There are 5 ways to turn a row about zero (a turn may also mirror it). The second row of each pair is the first, turned, with some noise. The first 45 pairs use one turn. New pairs use 3 turns, one after the other, and a turn may come again.
Known pairs, each followed by its turns in order:
-14	0	-7	2	8	9	9	3
-5	0	7	12	2	-7	13	10
J_232

15	-1	-34	1	-1	8	-14	-2
-25	16	4	13	-4	4	20	-18
J_970

-17	-35	7	-3	-8	-12	-20	4
11	-3	5	6	29	7	-5	-35
J_450

-2	10	11	-2	22	-13	-4	-15
7	-5	2	16	-5	-8	-9	-25
J_167

1	5	21	-31	1	-13	9	-9
10	-11	19	12	-3	12	-11	-28
J_232

3	19	-17	23	26	-12	-11	1
9	27	-24	13	2	9	7	24
J_232

-1	8	18	-2	-2	6	-8	-20
-12	0	5	-10	3	-20	-15	-4
J_698

7	8	11	0	-7	-9	9	1
2	6	14	-12	6	5	-3	-2
J_698

-17	18	10	-5	-11	1	-8	-1
25	4	-5	-6	7	11	-3	-7
J_970

11	-3	12	1	14	21	0	0
-22	-5	-3	3	-9	5	-15	5
J_698

7	-6	9	0	-2	19	1	1
1	-2	2	-8	6	-19	1	-8
J_232

14	-18	6	3	-8	-3	0	-5
-3	-5	-5	11	7	16	-6	13
J_167

1	12	-31	19	2	12	-8	-15
23	5	10	11	0	2	-5	32
J_450

19	-8	-12	0	-25	-40	12	-1
-44	-8	-12	2	-2	18	-19	11
J_167

6	-20	30	-9	-2	-6	-34	9
-9	-1	11	31	22	-7	-27	-13
J_698

-1	13	-8	-30	6	-8	-6	-7
5	13	15	-3	13	18	17	14
J_970

-5	8	-2	11	8	1	8	-16
9	-15	1	10	-1	-8	11	-2
J_970

17	-4	6	-10	16	-33	0	17
8	24	-1	8	27	24	-8	8
J_698

15	11	-3	24	0	7	3	-14
7	4	-4	17	-11	12	9	21
J_450

10	-3	-4	13	11	-12	19	-12
-5	-18	4	19	-4	-11	2	11
J_970

3	12	11	-4	5	-3	-6	6
-3	5	14	8	-3	-9	-4	-6
J_167

9	-2	-19	-20	18	-13	9	4
8	19	-23	0	3	19	2	2
J_698

14	16	-33	5	-22	3	29	-18
-8	2	-18	-42	-4	13	-30	5
J_167

-9	19	-26	-2	-22	-10	17	-2
28	-2	0	-24	-7	0	21	-9
J_698

6	2	-19	22	17	23	4	7
-5	20	-15	3	4	-22	18	14
J_232

-3	9	2	7	-38	8	-1	4
3	0	-22	7	11	20	-16	-19
J_970

30	-27	3	5	14	9	-10	22
-10	6	15	20	11	-20	30	-13
J_450

-29	-14	-2	-1	11	0	32	5
1	24	11	7	-31	4	20	12
J_698

-1	10	5	-9	4	16	-32	-1
5	11	18	-20	4	10	9	-22
J_970

-6	-4	-14	-4	-5	-9	5	-8
-2	-4	3	1	-17	7	5	5
J_232

-7	12	-17	-2	2	-2	-11	-3
-4	-3	6	-15	8	-4	7	-18
J_167

5	8	-11	17	3	1	29	21
-10	16	-24	-10	-4	-23	-9	16
J_167

8	-8	4	4	-7	18	-3	9
-12	1	-5	-9	7	-7	-8	-15
J_970

4	14	-1	11	-19	-2	-7	-9
4	7	0	-15	-8	1	-17	15
J_232

-6	3	-3	18	-14	9	8	21
20	12	6	-1	-20	-9	1	-10
J_450

7	-5	9	4	-11	19	10	-22
16	-1	16	-21	-6	-17	6	-4
J_232

-9	0	9	-14	4	-13	7	18
-11	12	0	12	-17	-5	11	1
J_167

-1	7	8	5	24	18	-5	-14
-20	1	11	20	-1	3	-12	16
J_450

16	-17	4	-26	7	-4	9	5
-22	0	8	-13	11	2	0	25
J_970

6	-9	-21	3	-15	-12	-7	5
24	-2	-1	-6	15	-5	11	2
J_450

29	-10	-3	-2	20	5	-11	-19
26	1	-25	-3	-4	-5	10	-16
J_232

-22	7	2	19	12	7	-11	32
3	1	2	1	5	-37	24	8
J_167

-11	3	-24	26	13	-5	17	-15
16	18	-20	17	0	-4	-19	19
J_450

19	-1	10	-5	29	-6	0	-7
-21	14	-11	-3	14	8	-14	16
J_698

0	-14	-4	11	-8	-2	-2	-24
9	9	-5	7	15	23	1	3
J_450

New pairs, each followed by its turns in order:
-5	-4	-6	11	37	6	-22	-2
6	-8	11	-5	32	-11	1	-27
J_450 J_970 J_698

7	20	-15	12	-12	3	16	11
-10	-4	21	9	14	-2	6	-23
J_232 J_970 J_970

-6	-7	5	-1	-3	-7	22	20
-5	2	-10	4	-9	-21	-5	-17
J_450 J_167 J_698

7	-29	4	-14	-5	29	-6	11
-11	11	4	12	37	-16	-10	14
J_970 J_970 J_970

4	-12	23	-14	21	40	13	-3
14	-39	3	-15	0	1	-6	33
J_167 J_232 J_450

-10	11	9	25	9	-6	23	25
28	-9	7	22	13	22	10	7
J_698 J_232 J_232

0	17	-8	-21	8	28	-2	-7
1	-21	-11	11	5	-10	32	0
J_232 J_167 J_167

9	-2	1	7	31	23	-1	-7
-2	1	-12	18	-16	20	-6	-23
J_167 J_970 J_450

13	-4	4	4	-3	-7	17	-2
16	9	-6	-10	2	5	4	1
J_970 J_450 J_232

-10	13	10	-1	4	2	16	-3
-14	7	-9	-4	-7	14	2	-11
J_167 J_450 J_698

25	-4	15	0	7	8	16	-12
12	3	-10	8	5	-20	10	21
J_450 J_970 J_450

4	-9	7	-11	-13	18	-14	-14
2	2	-8	-8	-22	14	-17	-12
J_167 J_450 J_450

13	-15	-4	-8	8	-5	-13	6
-16	-1	-4	6	9	10	-11	-11
J_167 J_167 J_167

1	-14	30	-6	4	3	-21	-2
-19	8	-11	16	17	-17	9	-8
J_970 J_232 J_698

-19	14	-3	-8	6	-5	-15	16
-8	14	-9	1	3	8	22	-11
J_167 J_450 J_970

13	-8	4	-20	14	10	18	11
-18	5	9	-16	-17	3	19	-4
J_232 J_232 J_450

17	-13	2	17	0	-16	3	-12
15	1	14	-16	19	6	0	7
J_970 J_970 J_450

6	17	-22	-20	-8	16	-7	-2
12	5	8	26	-22	-8	-8	-12
J_167 J_450 J_698

-22	8	8	8	15	-3	-8	-14
18	1	13	-7	-23	10	0	5
J_232 J_970 J_970

28	7	16	14	4	11	-3	5
-25	-6	14	-10	10	-18	2	0
J_970 J_232 J_970

-25	2	3	5	-11	-19	12	-6
10	23	12	-5	5	-15	8	8
J_970 J_167 J_970

3	-24	-15	0	12	13	0	-5
-6	-2	-2	-23	-9	14	4	11
J_970 J_167 J_167

0	-1	9	7	-5	12	22	9
-12	6	-6	-4	-11	-15	14	7
J_970 J_232 J_232

-10	16	-22	3	-17	5	-12	-21
-4	-11	-12	5	-28	-17	10	20
J_970 J_970 J_970

-11	-12	1	-6	14	-24	1	-7
3	20	-15	5	-1	-18	-14	2
J_167 J_450 J_232

-20	9	-31	-3	11	20	-5	2
-8	-16	0	-7	16	-31	-26	4
J_232 J_698 J_970

9	-8	6	14	11	15	21	0
-3	1	6	5	-26	22	6	2
J_232 J_232 J_450

-4	-24	9	15	9	12	21	-15
3	-5	12	22	7	-9	-21	24
J_167 J_450 J_970

14	-1	16	1	4	7	-14	-23
-14	7	-12	-14	9	-20	15	1
J_698 J_232 J_232

-3	12	29	-8	-5	18	11	-11
-12	-18	11	21	8	5	-21	-18
J_698 J_698 J_167

-17	-1	-20	-9	-16	11	-14	11
-1	19	-9	13	8	24	5	-13
J_232 J_970 J_970

23	13	7	-12	-25	13	-21	-4
20	-31	7	-14	-10	4	5	24
J_450 J_232 J_970

-15	5	-20	-17	22	-4	-9	24
5	23	-21	-4	-12	-14	9	-29
J_232 J_698 J_450

4	7	-4	-4	-14	-6	8	-18
6	-3	-25	-2	-1	-3	-6	-1
J_970 J_698 J_970

-5	0	19	18	-12	4	-17	28
4	-8	-9	12	-32	0	4	-22
J_450 J_698 J_167

-12	12	-19	-7	-10	-20	11	-21
-26	24	0	0	10	-9	7	-17
J_970 J_167 J_167

-6	16	2	0	27	-15	1	-5
16	-1	15	-7	13	8	23	-5
J_970 J_232 J_970

-3	-4	-2	4	17	-18	-15	-13
19	15	-6	0	4	-12	8	14
J_698 J_167 J_698

9	3	5	15	-4	16	-4	-38
3	-11	2	-34	16	15	-1	12
J_698 J_698 J_698

-2	-12	-3	25	-3	3	-8	3
-17	-12	-14	-2	-7	14	-7	5
J_698 J_970 J_232

12	38	-3	-7	6	23	-3	-3
9	13	28	13	9	-25	14	-6
J_698 J_167 J_232

-9	10	-28	6	15	-1	0	-14
15	7	11	0	7	7	-28	13
J_450 J_970 J_232

-6	-12	-13	28	2	16	-23	0
14	-3	-6	13	-13	18	31	10
J_698 J_167 J_698

-5	20	5	-44	-8	8	9	-16
0	-14	-8	-23	22	21	33	6
J_450 J_232 J_232

2	-3	12	28	-26	-7	8	-16
-33	-13	12	1	-5	-22	-12	4
J_232 J_970 J_450

-2	-14	-4	-15	-5	3	-2	18
2	15	2	14	-1	1	2	17
J_450 J_970 J_167

-4	-15	-8	-5	1	-13	7	-10
0	-2	-20	-14	-8	3	-1	-6
J_167 J_970 J_167

-3	9	0	4	8	11	-3	12
3	-2	-7	-2	-3	6	-18	3
J_167 J_698 J_698

13	31	12	25	-19	8	-20	-4
-9	20	15	-17	-4	-30	-22	25
J_232 J_167 J_698

1	-11	6	-4	9	-14	10	-1
-2	-18	5	3	-1	12	4	9
J_970 J_450 J_970

-16	10	10	4	-9	3	-4	2
3	2	-23	7	-7	-2	2	1
J_970 J_698 J_698

